The first 9 rows are patterns. Each new row is the sum of 2 different patterns, raised or lowered, with some noise. Before adding, each is slid sideways (what falls off one end comes back at the other) and multiplied by a number that may be negative. Names go in the order of the patterns.
In the rows, 128 means zero.
Some rows, each with the names of its patterns after it:
[121  82 144 152  75 124 109 126 134 130 148 125 168 121 127 113 124  99
 133 145 125 140 127 140 131 116 118 126 160 124 125] : D
[112 146  98 147  85 145 134  80 132 133 160 172 124 160 139 114 157 181
 146 122 115 155 128 140 137  85 140 128 125  75 137] : L
[135 148 135 120 120 118 133  98 122 127 103 123 117 125 117 144 133 132
 173 139 120 126 110 127 124 181 153 142 121 135 131] : G
[130 139 127 144 107 131 117 129  75 119 102 130 111 124 123 115 103 112
 135  85 120  92 132 136 107 122 116 131 151 145 121] : J
[107 173 181 137 152 138 120 125 145 160 181 113 136 135 103 158 126 113
 158 122 144 124 122 148 125 130 149 143 128 131 148] : Z
[119 118 154 140 142 123 120 116 131  75 141 140 142 115 109 130 113 122
 103 129 129  98 137 135 115 144 131 125 140 181 159] : V
[128 121 176 128 154 129 146 165 171 123 102 145 121 157 124 127 120 137
 123 139  96 144 117 136 181 169 115 134 128 126 116] : A
[107 177 110 130 120 146  82 139 102 120 124 145 178 123 138 114 130 141
 112 128 173 124 128  92 128 122 134 114  91 125 117] : Y
[ 75 126 105 147 167 127 131 124 124 160 128 156 139 125 137 125 124  85
 136 123 149 163 126 107 126 124 131 127 124 127 123] : S

New rows, each followed by the names of its patterns:
[136 128 151 145  89 123 147 118 141 130 152 128 143 101 148 114 110 123
 104 103 184 150 100 192 113 159 140 142 129 126 130] : D A
[189 151 103  99 152 124 133 115  86 110 117  66  99 129 119 113  83 126
  80 119  95  91 118  90 139 142 100 144 123 105 141] : L V
[105  55 101 112  52  95  74  94  99  82 103  91  96  81  92  84  79  93
  68  67  86  83  85 104  95  77  69  59 115  86  88] : D Z
[134 125 149  98  67 117  69 145 136  61 131 103  73 127 120 169 116 158
 105 130 140 117 104 142  86 133 126 123 112 164  97] : D Y
[202 176 158 184 180 147 202 217 152 175 163 111 146 180 189 223 144 169
 118 112 174 161 136 182 147 156 148 158 182 163 156] : G Z
[159 176 168 146 181 206 173 147 141 171 159 148 159 122 152 153 148 112
 156 152 172 134 193 128 164 159 109 157 158 207 202] : L G
[120  86 109 106 108 100 118 108 100  98  95 119  98 124 120 110 103 107
 103 110 104 107  96  88 110 104  91  99  96 115  95] : J Z
[176 150 157 173 119 163 143 168 181 192 146 137 130 165 154 151 139  97
 139 142 111  88 144 104 150 104 151  93 162 146 101] : L G
[138 142 143 136 143 147 170 156 154 168 145 154 168 151 151 134 144 131
 137 133 100 125 160 143 166 143 171  97 131 129 157] : G J
[141 166 131 161 127 153 142 156 200 183 154 164 158 184 152 150 148 186
 155 177 192 188 197 189 156 134 175 162 186 147 149] : G A
[ 95  89 105 133 115  88  84  83 102  91 101 111  84  99  51 101 122 105
 101  86  95  88  87  72  70  99  70 113 121  82  95] : V S
[170 119 136 114 177 157 136 117 158 130 175 114 137 116  85  54 155 136
 142 126 131 134 128  82 114 109 133  93 105  99 127] : V A
[143 146 106 141 118 134  71 127 113 122 124 137 125 132 113 120 150 122
 145  97 135 158 122 138 122 136 152 155 101 145 153] : J V
[118 110 124  66 121  94 109 130 115 134 132 119 110 114 117 100 102 142
  88 114  88 119 109 130  99  79 110  98  97 139  98] : D Y
[147 100 176 113 124 165 115 112  95  56 133  99 119 129  86  75  98 126
 122  97 123  97 119 166 105 129 127 172 121 163 121] : L V
[139 125 130 156 132 132 115 159 129 146 113  90 129 124 121 160 105 132
 112 135 108 132 119 129 151 136 160 117 117 124 143] : Y S
[135 143 150 147 179 127 137 105 138 139 142 117  99 124 126  98 170 119
 121 124 142  94 137 121 130 132 174 180 126 140 111] : G Y
[102  88  70  58  56 105  82  82  92  71 106  78  61  88  75  99  99  83
  93 111  67  77  84  86  57 116  56  37  90  68  89] : D Z
[176 188 141 136 135 182 163 167 168 151 174 146 144 140 147 139 175 162
 144 135 139 104 127 154 154 127 135  98 151 137 172] : V S
[ 85  90 111  99 109 131  60 109  84  73  60 117  87 113  74 112  69 110
 106  97 101 116 108 104  95 119 109  90  98 136  91] : L S
[ 95 116 118  99  74 145  95 128  99 113 134 137  49  71  96 109 161  93
 102  87 104 122 110  92 125  86 116 149 136  48 112] : A S
[105 121 106 113 115 119 131 103 123 127 108 128 102 119 124 163 154 112
 102 136 124 130 114 111 111 118  59 126 117 135 126] : V S
[134 175 175 196 179 184 192 157 193 152 160 169 167 184 171 149 125 175
 166 163 206 140 160 208 176 179 206 167 181 146 180] : D J
[ 86 147 113 136 105 102 165 102 121 107 173 118 115 116 157  98 176 114
 119 177 168 147  91  79 151 109 128 132  94  68 111] : L V
[134  60  84  92 100 116  88 113  97 103  83  88 141  80  83  97  44 100
 111  41  42  50  98 105  70  96  77 125  94 101  78] : D V
[154 152 148 162 104 162 149 162 206 187 146 131 141 146 148 151 147 189
 144 172 160 173 188 185 167 137 168 162 180 156 155] : G A
[126 146 138 128 122 135 148 170 135 152 113 158 175 140 130 106 147 135
 158 143 134 151 140 131 136 109 133 129 151 175 173] : D A
[109  70 143  98  94 126 128 121 114  95 129 101 107 128 129 110 101 144
  87 164 147 105 136 116 101  97 103 120 153  86 102] : J Z
[138 119 169 168 143 159 150 138 168 155 149 184 179 155 156 145 102 145
 149 182 208 128 131 145 120 167 139 128 162 133 113] : Z S
[124  83 154 126 114 159 130 136 136  97 145 114 135 136  90 135 125 111
  89 131 118 121 128 101  63 129 111  94 135 132 129] : L Z
[144 135 120 163 152 144 148 147 153 146 126 143 152 144 106 136 152 142
 133 129 119 133 133 121 113 138 114 146 126 136 125] : L V
[125  15  47  67  73  73  76  65  84  88  31 117  66  94 123  74  91 116
  60 130  68 112  97  34  66 107  72  83 100 104  79] : Z A
[179 133  87 206 132 165 191 173 126 125 143  99 135 140 147 188 167 160
 124 159 162 181 123 113 167 143 168 105 142 134 155] : D A
[138 150 151 153 149 123 142 151 162 154 154 135 116 168 173 108 184 153
 144 150 170 179 159 186 140 142 139 111 132 163 176] : D V
[114  28 118 118 143 137  90 136 106  91 115 154 124  81 102 136  98 128
 116  67 126 142 125  54 108 109 130  89 120  63 113] : L V
[157 104 126 127 157 180 147 146 173 132 141 120 151 186 138 153 121 160
 135 144 155 110 134 144 115 172 132 134  96 129 118] : V Y
[158 143 167 121 143 163 150 184 130 131 166 138 150 101 125 146 126 157
 110 149  94 129 130 167 129 125 136 113 134 136 144] : D G
[124 124 105 114 106 158  91 145 124 139 140 141 115  88 129  99 142 115
 101 115 129 106 135  94 130 115 152 178 146 103 136] : V A
[152 166 195 165 160 150 173 141 154 153  99 150 159 153 145 158 148 119
 121 149 141 155 153 127 138 149 172 177 160 163 181] : L G
[141 150 149 166 121 156 127 155 142 160 196 136 155 138 146 135 121 152
 191 134 143 110 151 147 160 136 141 141 135 124 195] : V Y
[ 74 107  68 125 139 120 118 128 104 100 102  96 136  94 105 100 118 107
  82 102  90 113 146  80 114 150 113 122 119  77 113] : D Y
[107  95  65 107  76 104  72 137  61 109  98  25 113 119  83 130  80 123
 110  89 137 137 143  88  87 107  96  85 108  78 106] : D L
[144 143 133  97 139 129 111 146 133 118 149  99 138 111 123 130 106 107
 142 150 119 133 124 116 156 165 129 145 128 140 116] : Z A
[ 89 100  91 121 104  93  87  70 113  80 102 121  85 100 114  67 111  82
 110  90  88  97 102 107 106  94 100  82 121  52  50] : Z A
[144 170 166 147 172 149 134 182 179 129 156 163 135 199 203 173 175 183
 144 151 163 182 189 144 171 160 137 183 160 142 175] : D Z
[114 170 150 127 131 144 146 140 112 128 132 131  72 128 144 133 116 110
 106 113 117  98 101 127  90 137 116 118 119 132 122] : L V
[160 168 154 149 127 150 146 103 142 150 166 167 159 154 131 133 153 157
 154 150 149 141 159 168 155 185 152 199 153 148 187] : G J
[163 166 167 169 139 164 167 191 169 158 181 172 199 159 160 183 139 176
 156 150 141 186 153 166 165 153 163 133 168 154 198] : J Y
[138 153 158 162 152 145 115 173 159 156 157 154 191 135 159 112 125 156
 180 158 175 148 145 160 148 160 195 153 181 143 120] : D S
[162 174 120 157 172 141 108 167 128 160 131 155  80 139 161 124 133 145
 160 184 152 181 155 180 161 178 152 156 154 167 162] : L V
[135 129 147 139 161 180 150 121 175 143 173 133 129 156 141 120 135 106
 134 166 137 130 137 122 175 136 164 144 183 152 159] : J S
[102 148  74 147 130 130 128 105 127 126 130 102 127 139  83 165 170 119
 156 135 115 131 181 173 157 104 152 139 117 142 116] : Z V
[123 153 132 136 147 151 161 146 133 152 162 108 152 131 175 162 144 150
 154 174 174 174 161 139 173 155 171 135 178 145 169] : J Y
[126 123 149 134 138 139 119 148 154 127 116 119 157 124 130 124  78 142
 141  93  98 119 118 139 111 147 103 157 125 103 118] : D L
[118 146 149  81 148 132 137  82 159 129 160 143 164  93 154 132  94 141
 182 187 191 130 175 153 131 181 194 152 127 120 169] : L G
[ 84  61  91  69 118  79 103 127 127  93  95  80 123  69 122 109  86 126
  66  89  67  65  86  45  81  95  57  85  67  97  96] : L Y
[ 93  96 125  77 102  96  62  60 125  69  68  98  95  95 113  68  91  63
  67  99  70  67 121 102  91 116  61 109  93 111 100] : Z A
[186 147 128 140 145 133 154 156  85  90 152 173 143 127 144 155 160 202
 146 212 149 186 138 182 164 178 161 195 172 153 193] : L V
[137 146 122 184 164 176 139 148 164 154 154 144 158 176 131 174 165 129
 157 170 158 172 207 193 155 157 163 171 162 157 148] : V A
[122 135 116 102  84  92 109  89 112 125  89  76 108  99 140 121 114 114
 108 131  98 117 128 173  94 124  99 113 112 135  89] : L Z
[167 150 134  87 132 114 150  83 135 160 148  85 121 137 151 131 116 131
 148 137 146 151 140 108 153 131 153 171 202 118 148] : V Y
[105  89 129  95 118 100  91 113  98 115 114 111  98  84 123  94 113 139
  99 118 111  95 106 113 141 138  90 102 103  71 125] : D Z
[140 152 154 158 152 140 161 151 180 189 133 165 151 141 136 140 169 184
 121 177 142 127 166 153 110 174 127 154 140 150 187] : Z Y
[165 151 138 116 153 154 162 117  86 122 124 142 111 124 104 146 116 139
  98 176 122 148 160 164 117 131 133 141 127 116 152] : J A
[106 129 121 112 131 118 148 147 103 119 127 144 129 131 123 136 146 103
 133 127 112 158 127 134 116 151 139 142 146 136 117] : Y S
[157  92 130 100 123 138 154 123 122 128 118 120 121 107 147 118 163 118
 131 141 117 128 117  94 112 128 115 124 115 142 114] : D A
[119 134 140 152 156 138 135 149 120 134 152 143 139 168 144 108 147 122
 123 157 164 138 130 112 161 147 146 170 160 152 173] : Z S
[101 108  91 117  90 149 129 129  82  91 114 106 108  94  79  80  70  95
  75 112 110 116  98 105  96 166 106 140 105 111 109] : J S
[131 132 137 110 138  90 121 142 157 121 104 114 124 116 109 125  98 107
 125 124  83 136 113 128 112 166 118 123 115 113 130] : L V
